The rows of a group lie close to one hidden flat surface of 12 dimensions, which passes through zero. Surfaces can cross.
In the rows, 128 means zero.
Some rows, each with its group after it:
[ 96 153 120 130 110 113 100 117 100 150 148 146 135 168 115 130 169 144
 138 124 115] : Q
[120 141 112 112 124  80 133 132 126 157 109 132 119 136 144 122  77 125
 138 163 118] : U
[155 122 143 125 103 123 140 100  53 163  92  96 149 135 139 122  92 101
 107 122 126] : F
[ 93  67 147 118 161   4 108  59 138 173 122 135 132  95 142 167  87 113
  58 112 154] : B
[113 123 188 141 187  95 178 134 145 143 150 117 131 116 107  99 175 160
 151 113 153] : F
[170 138 144 145  63 163 122 172  69 110 156 104  92 144 144 108 195 126
 117 148  75] : B
[127 113 179 174 133 130 155  88 135 109 102  98 171 150 136 133 112 116
 119 132 120] : Q
[133 130 109  79 123 119  91 169 158 164 137 115 129  92 114  86 176 155
 173 118 185] : F
[121  87 172 142 138 139 175 146 144 170  97 121 106 136  85 147 173 123
 122 141 138] : F
[136 126  94 102  87 134 137 162 114 150  96 113 132 129 155  94 127 114
 155 139 148] : U
[147  98 109 102  90 160 101 123 153 102 100  80 131  95 146 141 117 113
 128 124 148] : F
[110 157 125 123 156 117 129  99 157 106 165 110 151 123 137 121 127 133
 135 129 101] : U
[129 123 170 101 120 119 162 119 120 171 148  91 125 149 120 149 140 139
 113 195  69] : Q
[121 126 143 148 171 161 109 105  85  94 182 144 140 139  90 189 129  79
 155 118 110] : B
[124 106 124 111 115  97  90 145 131 160 137 128 156 119 130 124 143 127
 126 131 152] : B
[154 108 134 144  94 151 148 166 139 134 102 160 116 142 129 116 134 148
 102 139 125] : U
[116 151  92 143 127 104 143 119  92  77 145 152 118 154 171 104 107 129
 141 110 124] : F
[173 136 134 131 109 120 132 168  92 117 103  88 112  99 155  91 114 109
 162 130 142] : U
[139 108 125 119 143 112 133 142 150 120 121 143 146  94 143 123  96 121
 129 119 160] : Q
[ 93  94 158 120 107  59 124 133 145 154 156 143 132 141 121 159 159 171
  92 169 107] : B
[148 159 119 157 174  85 150 142 209  98 108 141  79 118 154  49 105 160
 135 131 147] : B
[164 131 132 112 105 195  85  92 124 133 139 116 112 124  83 172 117 121
 100 143  99] : F
[134  93 121 153  76 128 115 194 126 119 121 197  53 175 107 141 155 153
 124 183 120] : U
[159 103 164 116 138 123  88 155 199 137 143 101 109 105  85 125 155 148
 152 196 140] : Q
[119 121  97 108  88 121 133 150 122 130  95  70  86 127 167 108 151  96
 159 145 135] : U
[109 124 173 168 163  56 136 135 129 120 146 119 122 104 135 111 161 142
 136  92 155] : U
[160 126 149 177 150 178 132 133 141 125 134 159 105 134  92 110 173 115
 109 112 126] : Q
[120  86 191 119 125 109 144 114 140 123 124 120 184 184 107 159 108 172
 164 193 145] : B
[164 125 164 140 104 133 137 119 130  79 132 100 105 139 148 131 116 176
  95 160  93] : F
[125 161 101  87 130 195  76 122  82 141 172 144 138 122  59 181 121 124
 166 126 118] : B
[162 136 163 132 105 194 176 107  97  92 142 107 152 176 141 121 143 165
 119 141  96] : F
[118 145 128 176 132  85 175 163 101  90 122 133 115 152 184  91 130 116
 159 131 118] : U
[122 136 143 133 112 110 118 180 154 106 140  95 125  98 131 127 159 150
 154 127 119] : F
[ 98 134 119 176 136 160 106 138 115  94 118 141 162 149 117 166 120  59
 171 120 129] : B
[183 120 128 124 144 147 118  91 114 137 142 148 107 144 118  83 139 131
 106 132 152] : F
[152 143 133 142 115 146 111 126 106 103 153 126  96 128 122 133 144 126
 103 135  91] : B
[102 128 109 131 132 137 145 113 134 135 122 146 140 154 133 130 144 120
 125 119 124] : U
[144 155 119  90 105 148 113 103 118 115 140 111 131 142 119 137  90 172
 143 155 110] : U
[156 127 121 126 165 142 161 139 133 114 167 163  98 101 129 147  96 120
  92 143  87] : Q
[140 182 108 124 114 144 110 131 128 135 149 135  87 111 118 119 146 147
  99 130  77] : Q
[136 102 151 110 101  72 137 105 119 123  81  83  36 105 122 135 116 169
 111 129 150] : F
[135 149 101 159 124 150  60 163 125  81 140 163  54 157  72 159 120 106
 190 183 107] : Q
[123 140 139  89 130 180 137 178 156 159 163 112 176  99 110 123 184 154
 150 133 121] : B
[120 125 155 129 149 132 149 138 138 113 155 126 123 136 117 109 182 150
 164 120 148] : F
[ 85 135 144 157 155  71 154  90 154  84 122 111 121 139 163 132 126 142
 120 110 126] : B
[153 129 170 139 130 105 102 117 164 130 112 108 218 116 143  87  92 177
 116 113 169] : Q
[140 135 119 127 131 164 154 120  71 117 129 115 109 152 133 128 141  92
 159 126 132] : Q
[129 108 161 133 137  70 119 144 152 223 112 169 166  95 106 111 125 158
  58 109 142] : Q
[116 137  78  83 109 167  89 124 186 171 133 169 143 132 100 129 146 157
 104 142 134] : U
[125 172 134 116 139 118 143 104 103 120 181 108 134 118 152 105 146 149
 115 111  93] : Q
[ 92  73 130 156 171 139 200  93 143  94  96 147  88 163 141 165 123  80
 128 105 162] : F
[127  95 115 141 123 145 181 151 153 158  87 160 159 161 160 108 124 107
 114 141 138] : U
[ 57 189  50  95 122 127 143  80 130 120 124  87 125 148 182 126 123  94
 153 128  82] : U
[ 68 138  85 161  74 125 127 170 110 153  65 134 120 141 136 150 142  75
 136 120 106] : B
[159 143 125 145 114 217 121 118  97 113 150 147  96 138  89 179 126 106
  91 141  63] : B
[139  98 159 146 162  81  67 143 190 136  96  83 101  62  95  94 161 101
 169 116 203] : Q

New rows, each followed by its group:
[ 89 159 114 135 114 120 118  83  79 180 106 129 118 136 122 102 201 144
  97  51 141] : Q
[147  90 148 102  65 123 157 161 118 177 123 129 146 160 145 118 163 168
 103 168 121] : B
[113 133 161 172 120 140 145 125  64 148 137 143 135 199 106 144 164  91
 143 152  88] : Q
[128 137 129  87 141 129 146  93  75 137 149  89 115 110 142 117 142 130
 136  85 148] : B
[131 136  80 116 151 102  95 113 145 152 108 164 117 102 119 114  73 121
 127 105 166] : B
[120 109 138 118 156  94 106 120 204 131 166 164 117 112  97 164 111 169
  84 158 107] : Q
[ 96 111 162 133 121 200 134 105 189 103 133 130 242 171 111 207 109 149
 128 157  90] : B
[ 98 139 145 169  87 111 171 137  99 116  91 122  91 157 153 126 159 162
  99 106  96] : U
[185 116 169 144 117 114 110 116 103  92 132 108 105 162 123 106  97 150
 148 173 141] : B
[137 163 140 147 131 113 139 119  73  87 129 122 114 131 138 120  95 143
 146 107 120] : U
[147  97 153 140 179  98 136 110 131 145 145 135 114  96 120 134 114  89
 101 116 132] : B
[123 126 100 167  79  75  75 159 151 147  81 158  81 138 132 126 111 131
  96 157 112] : B
[133 156  90 140 148 167  94 119 131  86 150 198 117 169  94 148  85 133
 156 148 122] : B
[ 86 137  99 119 141 144 127 123 145 153 101 136 150 100 121 159 111  89
 123  94 135] : B
[118 129 123 141 147 184 181  69 124 102 125 158 158 181 145 156 110 121
  90 106 106] : U
[135 121 105 110 157 126 115  72 130 117 137 125 157  97 146 125  95 112
  94  76 153] : B
[116 125 102  98 144 136 141 125 147 164 138 142 196 142 138 121  99 106
 135 144 135] : U
[184  60 143 136 127 120 110 127 153  84 125  99 105 104 158 111 142  96
 127 138 178] : F
[ 97 126 139 120 157  77 160 131 125 204 104 127 212 115 144 113 103 101
 125 105 151] : U
[ 80 120 105 114  99 112 179  95 178 142 106 111 140 111 196 139 139 164
  22  86  81] : B
[100 168 120 194 159 113 158 132 125  87 137 168 119 138 149 112 135 119
 115  91  97] : U
[ 96 160 112 129 120 123 133 142  98  80 140 115 155 133 157 132 125 135
 173 105 122] : F
[125 110 135  84 109 147 137 116 166 158 122  93 205 106 147 124 134 164
 101 109 137] : B
[203 101 145 109 138 152 107 131  95 133 201 166 126 145 103 123 122 146
 115 175 131] : B
[124 151 135  90 103 139 149 125  66 195  90  75 154 117 122  97 150 130
 160  94 159] : F
[132 138 145 109 136 169 150  66 114  90 128  85 130 130 122 154 115 151
 131 106 127] : F
[ 98 160  96 108 140 153 101 133 121 151 152 115 129  75 101 152 158  96
 139  88 115] : B
[173 119 133 149 115 123 113 165 179 120 123 136 138 120 149  71 138 134
 109 149 139] : B
[140 134 137 146 122 102  97 152  74 124 120 111  89  99 109 150 105  86
 155 132 123] : U
[107 130 133  93 136 147 119 122 121 160 121  98 198 113 114 158 105 121
 159 120 144] : F
[122 102 151 204 131 127 153 123 100  93  97 134 124 180 147 153 107  61
 133 145 115] : B
[136 123 161 118 156 126 151  97 139  94 151 102 160 130 132 130 108 163
 139 127 134] : F
[166 111 131 140 153  64  33 108  96 191 148 168  86 106  59 158  77  72
 101 162 126] : F
[122  91  99 110 110 161 151 100 129 120  93 157  97 162 133 155  99 120
 111 133 140] : F
[138 162 135 146 181 138 130  80 183  88 128 105  83  90 104 135  91 136
 107 111 100] : B
[138 135 132 120 138 125 203 137  92 144  93 103  88 123 148  81 136 117
 156 111 154] : B
[147 146 157 127 116  83 128 114 180 131 112  68 116  81 150 117 102 173
  60 137  80] : F
[139 154 136 104 103 140 166  85  70  79 127  85 134 156 169 104 106 174
 145 104 128] : F
[135 112 156 174 150 109 171 120 112  76 152 171  91 177 142 124 122 138
 121 148 122] : F
[136 164 162 157 136 134 116 132 122  76 128  89  88 146 104 114 133 146
 186 153 120] : B
[129 126 158  61 193  94 125  72 186 172 167 114 133  67  86 154  93 183
  89 124 144] : B
[ 51 124 149 161 140  59 193 118 146  99 112 114 105 160 165 141 153 153
 128 128 104] : B
[142 120 148 151 155 114 138 117 139 118 152 162 129 152 114 134 125 136
 111 151 116] : F
[119 132 141 137  99 116 103 166 123 116 136  80 113 102 131 108 210 149
 151 103 145] : U
[152 145 111 122 126 118 109 105  76 142 130 127 130 126 145 103 107 106
 126 117 145] : F
[143 132 112  64 146 101 118 142 178 151 165 140 157  93 130  77 143 198
 135 124 165] : B
[125  96 122 111  89 183 140 167  82 107 124 126 176 167 139 147 146 101
 196 142 159] : F
[150  75 201 140 111 148 180 166 178 176  94 129 113 138  88 142 170 170
  85 176 101] : F
[121 113 189 155 119 133 163 177 159 177 114 121 163 120 103 148 159 149
 105 166  80] : F
[183 140 162  81 123 127  85  99 116 141 126  53 139  92 105  94 114 173
 163 127 170] : B
[117 141  87  94 115 102 138 162 143 169 142 178 115  95 135 146  85 152
  75 139  86] : Q
[100 144  95 154 138 117 115 117 176 109 107 169 121 142 122 142  90 139
 119 130 117] : B
[129 135 126 111 158  79 133  99  83 128 134 123  77 121 130 108 112 130
 150 106 160] : B
[100 114 143 116 128  97 100 134 103 149 141 125 138 135  93 165 144 125
 164 144 133] : B
[114 159 103 119  91 122  83 131  86  93 146 124  70 138 111 143 151 158
 156 134 112] : U
[141 147 122 126 129 174 100 116 118 117 160 157 136 148  97 150 127 126
 131 144 100] : F
[ 93 111 162 105 153  76 160 110 124 152 109 115 160 126 122 151  93 153
 150 123 155] : F
[113 142 123 103 148  75 137 103 123 143 114  94 140  97 156  95 108 138
 137  87 163] : F
